The rows are grouped in 4 different ways at once. Each group adds its own fixed numbers to the row, and there is some noise. The rows also spread widely along 12 directions, which tell nothing about the answers.
In the rows, 128 means zero.
Some rows, each with its group in each grouping after it:
[155  77 137  84 134 104 140 116 159 118 123  89 130  82 103 121 132 141
 143 103 123 137 161 104 101 121 134 111]
zun (2) (2) J541
[115 119 159  49  60 137 148 107 127 113 100 132 122 104 182 151 138 107
  73 197 206  70  86  68 116 104 129  78]
gono (0) (0) J495
[130 125 156 106 106  98 131 132 145  79 161 113  72 122 109 128 141 124
 146 106 159 129  90 102 140  78 126 132]
vozap (1) (0) J886
[156 157 179 124 107  85 160 149  91  80  74 164  99 139 162 182  89 162
 118 121 169 179 175  49 151  89 120 119]
zun (1) (3) J373
[151  96 152  92 133 169 137 131 160 154  99 155 143  94 147 153  88 138
 149 122 113 135 182  92 107 160 131  84]
nopan (2) (2) J495
[171  80 127 117  88 126 156 115 146  75 126  78 117 104  71 183 133 114
 200 104 168 111 118  97 121  18 179  93]
Gapit (0) (3) J542
[158  74 112 137 115 137 159 111 164  84 156  39 139 138  97 125 153  94
 132 182 143  85 111 167 118  81 187 100]
gono (1) (1) J542
[127 145 153 144 164 126  91 139 154 113 157 110 135 131  41 153 127 119
 143 178 136 121 163 196 149 142 101 151]
bodi (1) (1) J541
[143 129 136 202 179  96 154 129 166 113 144  79 101 176 185  94 121 124
  95 124  80 110 125 138 141 184 167 114]
bodi (1) (1) J373
[ 91 176  76 178 105 166 105 145  99 151 109 142 147 176 153 113 154 134
 108 153  92 114 111 174 162 145 122 151]
vozap (0) (1) J886
[147 153 154 167 125 127 129 113 137  95 182 127 107 180 123 101 108 151
 121 121 144 146 128 132 135 104 134 140]
nopan (1) (0) J495
[137 152 152 132 110 113 132 178 105 110  91 152 110 139 157 152 102 168
 124 101 111 160 158 104 140 129 111 120]
Gapit (1) (3) J541
[ 72 155  97 106 107 148 108 116 102 153  93 145 136 129 181 119 174 116
  83 174 137 131  91 119 171 134 100 136]
vozap (1) (1) J373
[ 91 141  85 118 139 162 143 106 127 175 137 132 147 150 130  79 163 107
 100  92 137 100 104 158 105 158 182 117]
Gapit (1) (1) J373
[125 138 126 148 123 139 161 140  97 143  49 130 127 136 140 179 129 122
 110 155 148 109 160  83 151 125 173  84]
bodi (2) (1) J541
[110 151 118 125 115 140 105 132 105 134 137 132 141 129 107 124 148 147
 126 148 136 139 136 149 147 109 111 155]
gono (1) (0) J886
[139 184 201 141 131 155 130 135 119 169 111 207 120 169 130 185  70 123
 139 141 181 102 168 128  89 177 140  95]
gono (1) (1) J886
[142  81  99  70 120 142 144 113 168 131 139 109 156  85  69 145 143 108
 175  83 144  92 117 129  81  97 157 102]
vozap (0) (3) J542
[163 102 131 128  96 102 162 149 165  57 120  77 114 140 142 163 128 115
  92 136 115  64  89 115  92 146 165 108]
vozap (0) (3) J495
[134 115 127 112  97 206 145 151 140 142 111 148 163 135 153 116 104 142
 138 163 131 139 176 167 116 101 146  84]
Gapit (1) (2) J542
[153 133 126 132  84 153  76 169 170  83 169 135 111 173  97 147 143 137
 178  81 132  80  71 211 131 136 158 137]
nopan (1) (1) J542
[185  91 136 137  99  97 188 132 162  48 154  64 109 147  91 136 127 123
 139  67 154  86 109 121  72  72 213  93]
Gapit (0) (3) J542
[136 168 126 186 153 138 132 153 114 139 175 159 106 186 127  96 110 164
 153  50 122 142 144 150 142 131 166 130]
gono (1) (0) J541
[150 151 149 197 149 144 112 169 134 106 135 119 130 168 119 141  99 161
 140 151  79 149 189 192 142 147 121 134]
Gapit (1) (2) J541
[148 131 125 184 141 135 110  97 152 114 135  89 134 134 109 182 127 109
 160 170 121  93 115 130 137 116 132 118]
vozap (0) (0) J495
[147 121 129 126  69 166  98 141 128 104 139 158 128 142 143 124 132 169
 165 110 140 170 129 140 153  77 117 132]
gono (2) (2) J373
[138 137 122 140 127  99 124 117 113 115 148  96 137 123 104  86 128 174
 126  93 117 182 165 121 125  83 101 138]
Gapit (0) (0) J541
[139 103 167  55 137 111 166 133 179 130 127 153 100 104 144 151 119  92
 120  63 167  70  91  80  58 181 176  76]
vozap (1) (3) J373
[121 104  56 137 154 197 120  96 151 226 149 148 214 137 167  25 122 161
 123  92  52 152 165 175  81 181 114 128]
gono (2) (3) J542
[125 134 147 108 176 178 128 150 135 175  75 162 170  75 130 195  62 146
 161 177 111 169 248 113 161 156  98  91]
zun (1) (0) J495
[134 155 145 149 127 130 125 127 126 108 130 125 130 158 131 133 131 141
  95 139 125 122 134 156 110 152 131 138]
Gapit (1) (2) J495
[133 129 150  90 107 142  90 149 149 104 108 124 163 104 134 134 124 160
 106 179 110 156 166 171 114 153  76 136]
Gapit (1) (2) J373
[ 94 143 122 117 163 144 100  88 137 180 154 161 142 120 129 133 130 110
 134 123 126  99 110 129 136 167 101 143]
gono (0) (3) J495
[113 208  98 196 135 145  72 158  88 146 100 189 143 181 155 140 137 196
 132  81  80 149 143 165 182 174 105 183]
bodi (0) (2) J495
[104 131 127 101 126 104 151 146 118  84 106  77 112 115 100 165 168  98
  75 184 168  68 118 129 156 120 164 120]
zun (1) (0) J541
[149 120  98 133  99 155 136 122 118 131 134 109 146 150  61 139 154 122
 162 116 165 104 122 160 109  83 188 117]
gono (1) (1) J541

New rows. What belongs after each?
[102 146  78 173 176  74 106  80 120 165 161  96 110 142 139  62 194 136
 129  37  61 124  74 123 134 162 124 191]
vozap (0) (2) J886
[159 101 107 160 123 166 125  97 145 165  97 126 144 124 136 147 120 133
 200  99 120 152 144  96 143  93 166  86]
bodi (2) (1) J373
[100 142 123 140 123 110 111 129 114 124 128 125  96 139 170 103 145 146
 124 145 104 162 105 104 200 100  88 165]
bodi (1) (3) J886
[157  88 143 103 131 158 134 100 180 157 154 111 157 117  82 129 109 102
 167 129 143  98 137 152  57 130 151  89]
Gapit (1) (3) J541
[118 137 171 158 118  80 138  80 109 103 127  94  47 144 143 153 149  96
 148 142 175 131  73  57 181  50 141 124]
Gapit (1) (1) J886
[ 66 173 149 108 130 126 154 155 112 136 117 172  94 144 165 113 118 111
  62 147 144 112 132 113 155 159 117 123]
vozap (0) (1) J886
[123 137 166 120 109 113 142 152 140  52 164 131  67 137 127 124 110 147
 112  90 151 152 117 104 161  89 133 121]
Gapit (2) (0) J495
[122 150 173 132 140  96 168 157 112  70 124 133  85 142  84 180 113 116
  87 151 164 111 161  96 150 126 147 125]
nopan (2) (3) J541
[125 178 211  83 103 107 101 142 118 110 139 203  92 128  79 175  96 144
 155  91 196 152 135 114 107 108  81 150]
Gapit (1) (3) J886
[132 109  86 112  91 148 103 120 132 175  77 104 150 116 144 140 172 126
 154 121 111  88  85 127 123 138 161 112]
bodi (1) (1) J886
[123 110 149 134 137 123 119  72 158 130 134  79 125 105 146 153 131  97
 129 186 139  96 106 100 134 113 116  98]
Gapit (0) (0) J495
[ 76 181 128 127 133 107 124 124 104 144 117 145 116 163 197  71 155 143
  46 123 122 129 103 136 140 168 103 143]
Gapit (1) (1) J542
[116 118 129  96 100 128 131 136 142 111 111 113 116 127 165 129 149 120
 117 157 152 106 101 131 156 106 135 111]
zun (1) (1) J542
[117 162  60 197 119 177 124 111  90 191  76 155 171 175 139 141 147 134
 133 120  90 110 122 136 117 156 154 138]
vozap (2) (3) J886
[138 107 107 140 134 144 128 107 147 134 155  96 139 139 130 103 146 121
 140 128 118 126 117 154 129 122 154 122]
gono (1) (1) J373
[121 121 112  90 127 122 114 131 158 158 151 114 154 132 144  58 137 142
  81 101  94 105 126 159  87 196 114 129]
nopan (0) (1) J541
[128 105 134  72 123  85  93 141 148 111 104 101 112  56 125 174 154 131
 157 105 116 113 105  84 144 126  86 114]
vozap (0) (0) J541
[116 194 106 211 120 140 148 152  96 115 162 147 122 219 114  77 120 158
 101 107 115 159 155 176 142 109 147 165]
vozap (0) (1) J886
[166  98 174 121 116 140  89  96 182 138 170 112 145 104 115 133  90 135
 184 165 126 132 150 137 101 112  81 106]
gono (0) (0) J886
[119 136 215 119 169 112 160 140 165  86 168 136  82 126 100 158  84  92
 106 190 172 105 173 125 131 132 115 103]
vozap (0) (2) J541
[ 98 147 104 105 148 155 124  92 121 189 146 152 163 138 137  50 141 144
 102 114 126 158 149 147 119 138 108 140]
nopan (1) (1) J542
[137 146 148 122 103 128 112 163 163 105 178 155  96 178 149  76 135 150
 116  67 128 106  82 172  93 165 136 136]
vozap (1) (2) J541
[143 123 104  90 108 103 130 131 102 122 133 123 149 115  87  80 144 181
 126  76 120 195 161 105 113  85 101 162]
nopan (1) (3) J541
[140 100 117 114  96 168 106 156 160 100 157 122 136 121 122 133 135 142
 177 125 119 112 126 182 152  94 135 120]
gono (0) (2) J542
[147 132 113 175 131 123 141 145 137 126 129 103 133 165 153 103 109 154
 126 120  90 139 165 146 143 135 138 120]
zun (0) (1) J541
[150 140 169 113 108  99 112 175 153  86 120 130  84 147 119 181 121 126
 142  97 153  81 103 143 129 162 151 114]
zun (1) (1) J541
[147 126 111 167 122 125 155  71 115 168 148 129 138 169 148  71 134 144
 119  92 137 136 118  86  88 105 148 121]
gono (2) (3) J541
[119 161 148 191 203  66 135 132 100  97 127  86  86 145 128 145 144 133
  93 148  88 137 159 112 188 155 123 162]
nopan (1) (2) J541
[148  98 123 148 153 150 143  98 168 176 107 133 143 130 171 143 102 111
 164 108 109  92 134 104 106 162 159  81]
zun (2) (3) J542
[145 131 159 123 114 146 111 148 181 132 169 159 118 160 134 119 100 126
 149 110 129  97 101 162  85 162 117 114]
vozap (1) (3) J541
[153 109 127 110  89 173 154 173 135 119 113 129 162 138 131 138 102 141
 113 174 128 114 170 154 100 126 147  95]
gono (1) (3) J541
[106 162 133 149 131 171 148 130  75 165 101 178 116 146 134 154 121 131
 153 147 153 147 168 113 171  94 151 124]
gono (1) (2) J886
[160 107 193 108 105 130 101 100 197 123 208 136 103 144  97 122 100 108
 184 117 185  91  93 150  89 109 123  98]
gono (0) (1) J541
[ 99 178 111 128 101 140  90 110  94 121 106 136 151 140  78 174 172 117
 121 148 171 108 110 164 145 111 125 151]
Gapit (0) (1) J373
[103 130 149 132 162 156 127 113 121 143 155 129 127 110  62 150 109 106
 171 196 149 165 188 151 179  78 108 138]
gono (1) (1) J886
[100 170 152 145 127 109 131 176 134 102 119 138  98 167 184 133 122 120
  57 157 116  78 109 141 145 195 116 117]
vozap (0) (1) J541
[145 152  97 220 167 141 120  59 113 180 146 106 163 177 131  75 148 150
 150  99  99 151 144 161 102 118 147 146]
Gapit (1) (2) J542
[127 170 145 173 132 158 155 142 127 125 146 172 107 195 177  98 101 142
  97 124 126 133 133 140 128 151 151 125]
vozap (1) (2) J495
[ 77 146 117 104 142 177 145 142 126 161 113 174 134 123 157 127 130 109
 111 141 141 103 145 138 153 136 137 104]
vozap (0) (2) J542
[145 132 132 128 105 123 101 112 136 121 128 112 150 136 127 111 136 158
 134 123 127 157 132 152 107 104 101 133]
Gapit (1) (1) J542
[156 157 173 142 119  94 118 167 147  61 156 138 100 165 105 153 107 152
 130  91 139 117 137 154 132 134 131 132]
nopan (0) (1) J542
[116 137 156 126 158  92 123  82 138 112 188 107  86 134  55 138 156  87
 141 132 178  99  91 118 141  96 134 158]
nopan (1) (3) J541
[103 140 164 105 144  94 178 145 116 111 101 122  96 107 173 137 110 117
  65 163 150 120 158  54 149 123 122  84]
vozap (0) (0) J541
[112 131 116 109  77 180 117 123 108 137 103 138 151 126 181 131 146 139
 118 202 160 122 116 129 163  78 117 102]
gono (1) (0) J542
[133 154 135 171 145  91 131 128  97  82  92  86 132 123 127 200 144 129
  99 187 132  94 151 114 161 121 131 123]
gono (0) (0) J542
[144 121 127 155  99 125 106  79 134 111 108 105 119 133 121 175 149 113
 152 161 146 128  87  88 142  80 115 124]
vozap (2) (1) J495
[136 170 103 162 125  97 148 156  89 100  91 117 133 166  96 164 158 138
  83 116 127  96 123 133 105 151 160 151]
vozap (1) (3) J541
[113 139 152 134 154  71 105  98 135 102 126  84  75 118  80 201 179  69
 140 151 169  66  58 106 158 119 135 133]
vozap (1) (1) J541
[109 158  91 152 147 136 130 167  74 140  72 137 148 124 123 167 126 155
 121 138  84 152 196 109 190 133 117 141]
nopan (0) (3) J541
[171 121 158 196 147  88 117 187 171  61 130  77  91 139 166 171  91 153
 140 128  56 114 143 132 155 164 116 105]
vozap (0) (0) J541
[ 92 177  95 197 158 177 149 117 103 169 161 159 152 189 115  82 112 126
 107 159 121 147 172 167 150 113 124 145]
vozap (0) (3) J541
[149 165 136 171 112 104 104 109 101 159  94 146 130 163 164 125 124 168
 140 105 129 150 131  92 135 119 107 124]
bodi (0) (1) J541
[104 149 122 107 149 145 111 148 135 128 122 141 137 124 100 145 163 123
 113 135 139  85 128 185 139 161 144 141]
bodi (1) (2) J542
[168  67 116 136 137 120 151 122 168  95 149  43 133 114  74 161 144  94
 155 162 118  75 118 146 106 113 177 108]
gono (1) (3) J541
[133 156 145 178 147 114 125  92 151 102 167 100 122 171  76 151 136  94
 131 156 172  73 121 176 131 118 154 136]
zun (0) (1) J542
[115 129  88 141 117 133 125 116 114 164 111 116 134 144 173  78 154 143
 121 116 103 150 106 111 139 114 121 125]
vozap (1) (1) J541
[118 153 153 135 149 127 154 138 134 104 140 134 122 142  99 134 112 123
 111 148 162 124 172 145 152 105 140 115]
bodi (0) (1) J542
[124 139 130 183 131 151 126 105 140 122 179 136 106 167 136 109 103 135
 168 119 121 154 120 127 172  74 118 137]
Gapit (0) (3) J495
[130 127 118 132  84 132 119 152 123 124 108 122 130 154 178 111 139 151
  88 139 110 115 112 131 131 152 123 116]
gono (2) (1) J541
[ 85 171 146 138 127 151 134 108  80 146 134 158 132 136 107 126 111 128
 118 212 169 177 187 125 190  63  82 146]
gono (0) (1) J886
[115 114 107  90 115 110 106 132 145 146 128 105 121 102 147 112 166 131
 127  71  97  77  80 111 120 172 140 126]
nopan (0) (0) J886
[168 116 188 120 175  86 115 112 196 130 146 131 129 115 139 153  92 123
 142 101 110 103 131 116  56 199  94 108]
vozap (1) (3) J542
[141 171 185  99 128 127 150 144 128 110 129 191 117 140  82 171  72 144
 142  85 199 145 188 112 112 118 139 114]
zun (0) (1) J495
[111 181 127 157 114 129  74 141 116 117 179 169 121 175  99 129 137 147
 140 114 136 116 101 185 159 135  88 179]
gono (0) (3) J541
[ 99 128  51 152 130 157 150 126  94 161 179 117 136 153 118  17 150 164
 144  67 101 197 150 146 179  54 145 153]
gono (0) (1) J541
[106 135 106  82  68 148  67  85 121 184 141 157 122 125 121  91 177 140
 192  55 156 144  48 125 126  78 105 150]
Gapit (1) (1) J886
[114 151 130 129 156 126 111 126 135 132 127 119 152 123 130 111 137 148
  98 166 121 131 157 157 143 144  98 137]
bodi (1) (0) J542
[155 150  90 129  55 138 145 138  95  84 114  99 167 161  66 118 167 157
  85 152 172 119 131 162  78  70 162 135]
vozap (1) (0) J541
[128 182 126 176  75 133 183 148  53 105  96 157 105 208 171 130 132 148
  74 146 163 125 128  97 141  92 176 132]
gono (1) (3) J886
[143 126 147 133 150 129 139 136 154 116 151 127 112 138 138 104 113 150
 133 107 113 148 148 133 135 136 136 129]
bodi (1) (2) J495
[188 123 165 164  81 134 113 150 163  94 130 120 130 166 202 114  87 182
 141 124 105 147 134 139  99 114 116  88]
Gapit (1) (0) J542
[161 127 165 146 104 116 121 178 156  72 143 118  96 138 143 138  92 166
 156 120 122 144 150 123 164  93 120 103]
bodi (0) (0) J541
[136 127 153 104 144 110 105  83 145 147 166 102 164  94  76  89 117 148
 127 138 135 163 176 139  84 110  67 130]
Gapit (0) (0) J541
[ 88 127 153  85 136 118 105 101 151 156 157 146  79 115 152 113 157  94
 150 112 153  94  73 119 156 137 123 139]
zun (1) (2) J886
[135 151 151 173 160 122 140  69 154 138 198 131  94 185  94 105 133  97
 169  85 193  98  95 150 120  95 181 128]
zun (1) (1) J542
[141 124 142 140 153  83 126 148 166  98 148  84 107 129 133 123 136 133
 108  98 104  75 112 135 125 175 146 113]
bodi (0) (0) J541
[ 81 131 164  87 125 155 148 181 134  95 118 131 106 103 124 159 111 102
  96 204 134 107 171 157 168 134 120 112]
Gapit (0) (2) J886
[ 96 179 135  88  86 138 136 152  88 142  74 196 121 149 150 161 141 124
  84 126 170  94 102 102 108 154 130 132]
vozap (1) (3) J886
[121  99 135  84  95 126 172 199 149  44 114  99  95 114  98 164 137 109
  87 158 150  76 122 131 149 114 175 104]
bodi (2) (3) J541
[127 137 132 141 177 100  85 102 151 125 155 113 131  95  81 151 137 135
 182  99 115 141 137 132 152 114  83 146]
vozap (0) (0) J542
[119 118 143 125 107 167 115  84 162 140 191 128 114 148 118  83 139 101
 154 174 156 128  95 157 123  74 115 136]
vozap (1) (2) J886
[159 117 127 145 107 129 141 176 143  96 131  98 124 154 129 143 115 142
 133 112 106  97 140 155 121 141 166 104]
gono (0) (1) J541
[119 120  92 108 131 171 171 106 119 150 152 135 165 126  89  89 119 137
 122 122 136 157 176 118 123  85 148 130]
nopan (0) (3) J495
[155 111 167 109 145 115 120 162 151 108 118 109 142  83 106 188  88 144
 147 154 115 123 196 126 124 144 101  92]
gono (0) (0) J541
[158 153 162 166  90 119  58 127 151 118 161 153 108 184 169 123 113 163
 152 125 111 129  79 144 130 142  70 152]
nopan (1) (3) J541
[ 59 111 120 126 170 114  93 162 183  53 224  71  64 107  83 103 170  87
 114 158  98  95  72 189 226 128 100 165]
vozap (2) (0) J541
[133 161 146 128 145 115 106 175 124 128 121 145 141 140 143 129 113 170
  90 119 101 124 165 158 113 207 104 132]
gono (1) (0) J541
[146 117 136 123 112 116 137  82 142 136 124  91 148 138 113 132 141 106
 110 177 147  88 115 127  83 131 134 133]
zun (1) (3) J886
[144 141 114 179 129 142 104 172 138  88 159 109 121 169  91 144 126 145
 148 136  88 120 134 186 161 136 134 158]
nopan (1) (3) J541
[135 102 108 149 191 103 123  35 158 161 194  72 136 102  80 101 162 100
 175  82 133 114 110 113 114 106 154 128]
gono (0) (0) J373
[120 165 147 145 136 113 169 146  99 115 149 156 102 160 138  79 106 161
  99  91 144 179 177 104 137  95 126 133]
vozap (0) (2) J541
[144 145 158 135 105 108  87 128 147  91 153 131 108 152 146 120 128 152
 128 127 130 156 110 138 145 126  94 149]
nopan (1) (1) J373
[105 134 105 151 164 141 107  91 142 173 142 110 135 136 140 101 144 119
 134 115  95 127 106 145 138 160 124 138]
Gapit (1) (1) J495
[129 153 168  91 115  97 112 132 113 101 131 136 111 119  56 172 142 128
 129 137 179 125 134 137 119 117 115 154]
gono (1) (1) J886
[110 123 165  70 120 127 136 129 150 106 153 146 103 110 123 143 141 102
 119 128 185  70 104 133 126 126 145 105]
gono (0) (2) J542
[ 83 190 110 219 181 138 129 170 102  90 160 160  77 185  96 147 127 132
 150  91 116 158 144 162 235 100 144 165]
vozap (2) (1) J542
[119 152  92 147 108 144  96 155 117 134 136 129 138 153 131 130 156 145
 128 102 113  79  97 171 142 154 149 133]
gono (0) (0) J541
[121 104 100 108 155 130 127  87 146 174 150 128 148 102 137 103 140 123
 157  78 113 125 118 105 118 140 133 124]
gono (0) (3) J373
[ 61 203 123 125 138 191 127 140 119 140 196 234 130 177  79  99 116 115
 119 109 188 136 137 190 154 117 120 160]
vozap (0) (3) J373
[166 132 172 140 119 129  89  86 150 171  75 146 147 132 181 199 106 127
 166 137 129  89 109  97  78 166 105  86]
Gapit (1) (3) J542
[ 22 171 156  75 192 150 130 133 130 202 128 192 107 109 158 120 112  78
  80 163 144  84 150 135 175 217 103 123]
zun (0) (1) J886
[111 134 129  89 129 131 147 131 124 114 109 133 127 117 118 143 160 114
 102 136 162  96 119 132 117 124 148 121]
vozap (1) (2) J542
[146 139 148 156 161 131 119  90 161 178 132 154 152 146 175 112  94 137
 129 120 113 127 146 116  98 175 112 109]
bodi (0) (3) J373
[ 98 136 130  80 151 111 133 145 141 118 127 124 124 112 110 134 150 115
 100 119 149 100 129 155 136 159 138 134]
zun (1) (1) J542
[165 107  98  91 112 143 109 131 138 135  98 112 198  97  85 155 138 156
 144 117 102 136 166 145  80 153 127 133]
nopan (1) (3) J373
[150 132 120 140 105 129 119 119 120 136 112 116 142 141 111 138 137 144
 151 107 114 129 124 130  95 120 133 136]
Gapit (1) (3) J886
[122 124 146  84 117  68 123 175 137  78 106  93 100 106 158 121 143 148
  71 136 100 141 120 108 137 154  83 136]
vozap (1) (1) J541
[ 89 183  98 169 141 143 110 150  98 155 115 156 140 160 131 122 134 144
 113 127  91 140 148 161 161 162 105 161]
vozap (0) (1) J886
[135 123 127 108 127 100 128  96 146 135 149  99 136 125  97  87 152 128
 110 120 127 137 119 135  75 130 113 147]
vozap (1) (1) J886
[138 114  93 128  97  79 142 119 109  86 132  57 132 135 122  74 177 156
  85 117 107 151 104 120 114  85 122 159]
Gapit (1) (3) J541
[121  91 122  73 143 125 121 108 160 171 112 112 139  82 108 131 144 107
 136  94 106  95 126 106  90 182 140 109]
nopan (2) (1) J886
[166 104 142 113 118  74  98 112 157 109 143  82 147 119 169  80 143 173
 103 125  89 159 125 136  96 147  71 144]
gono (1) (1) J542
[140 122 104 153 136 161 121  91 145 140 154  89 178 134  65 117 122 128
 147 155 118 142 163 178 111 101 130 130]
Gapit (0) (1) J495
[119 141 102 114 119 118 129 162 116 122 110 152 132 130 113 121 135 160
 114  68 106 145 137 119 117 143 117 145]
vozap (2) (3) J541
[130 126 130 127 140  88 117 120 147 111 140  77 122 134 115 115 152 122
 107 142 121 114 117 151 133 145 119 143]
zun (1) (1) J541
[128 107  81 139 164 133 119 126 130 152 127  76 169 100  63 144 150 122
 156 125  87 113 163 165 136 139 144 133]
gono (0) (1) J541
[142 173 154 193 153 117 143 157 108 105 125 120 127 185 114 158 107 138
  90 172 124 116 178 166 131 166 142 128]
gono (1) (1) J541
[130 147 117 122  97  97 109  98 116 124 132 127 144 148 167 105 161 146
  83 121 136 109  85 117 105 143 108 152]
gono (0) (3) J373
[ 81 138 129 132 142 148 140 128 132 125 146  94 129 133 132 102 140 103
  70 209 122 103 133 167 145 141 127 126]
Gapit (1) (0) J886
[136  54 113  57 102 148 143 160 189  98 124  73 138  80 158 106 129 125
 127 157 103 136 141 142 140 125 138  91]
zun (1) (1) J373
[103 144  95 114 128 142  70  99 137 169 155 154 135 131 124  90 171 137
 169  81 127 146  74 154 148 111  85 160]
vozap (1) (1) J542
[ 99 172 103 155 131 137 143 148  84 140  67 151 145 151 133 166 137 126
  72 159 120 103 147 114 137 163 130 131]
vozap (2) (3) J541
[160 102 192  70  92 152 132 156 208  96 180 155  95 146 134 125  93 113
 143  91 174  88  98 150  83 155 168  78]
nopan (1) (1) J373
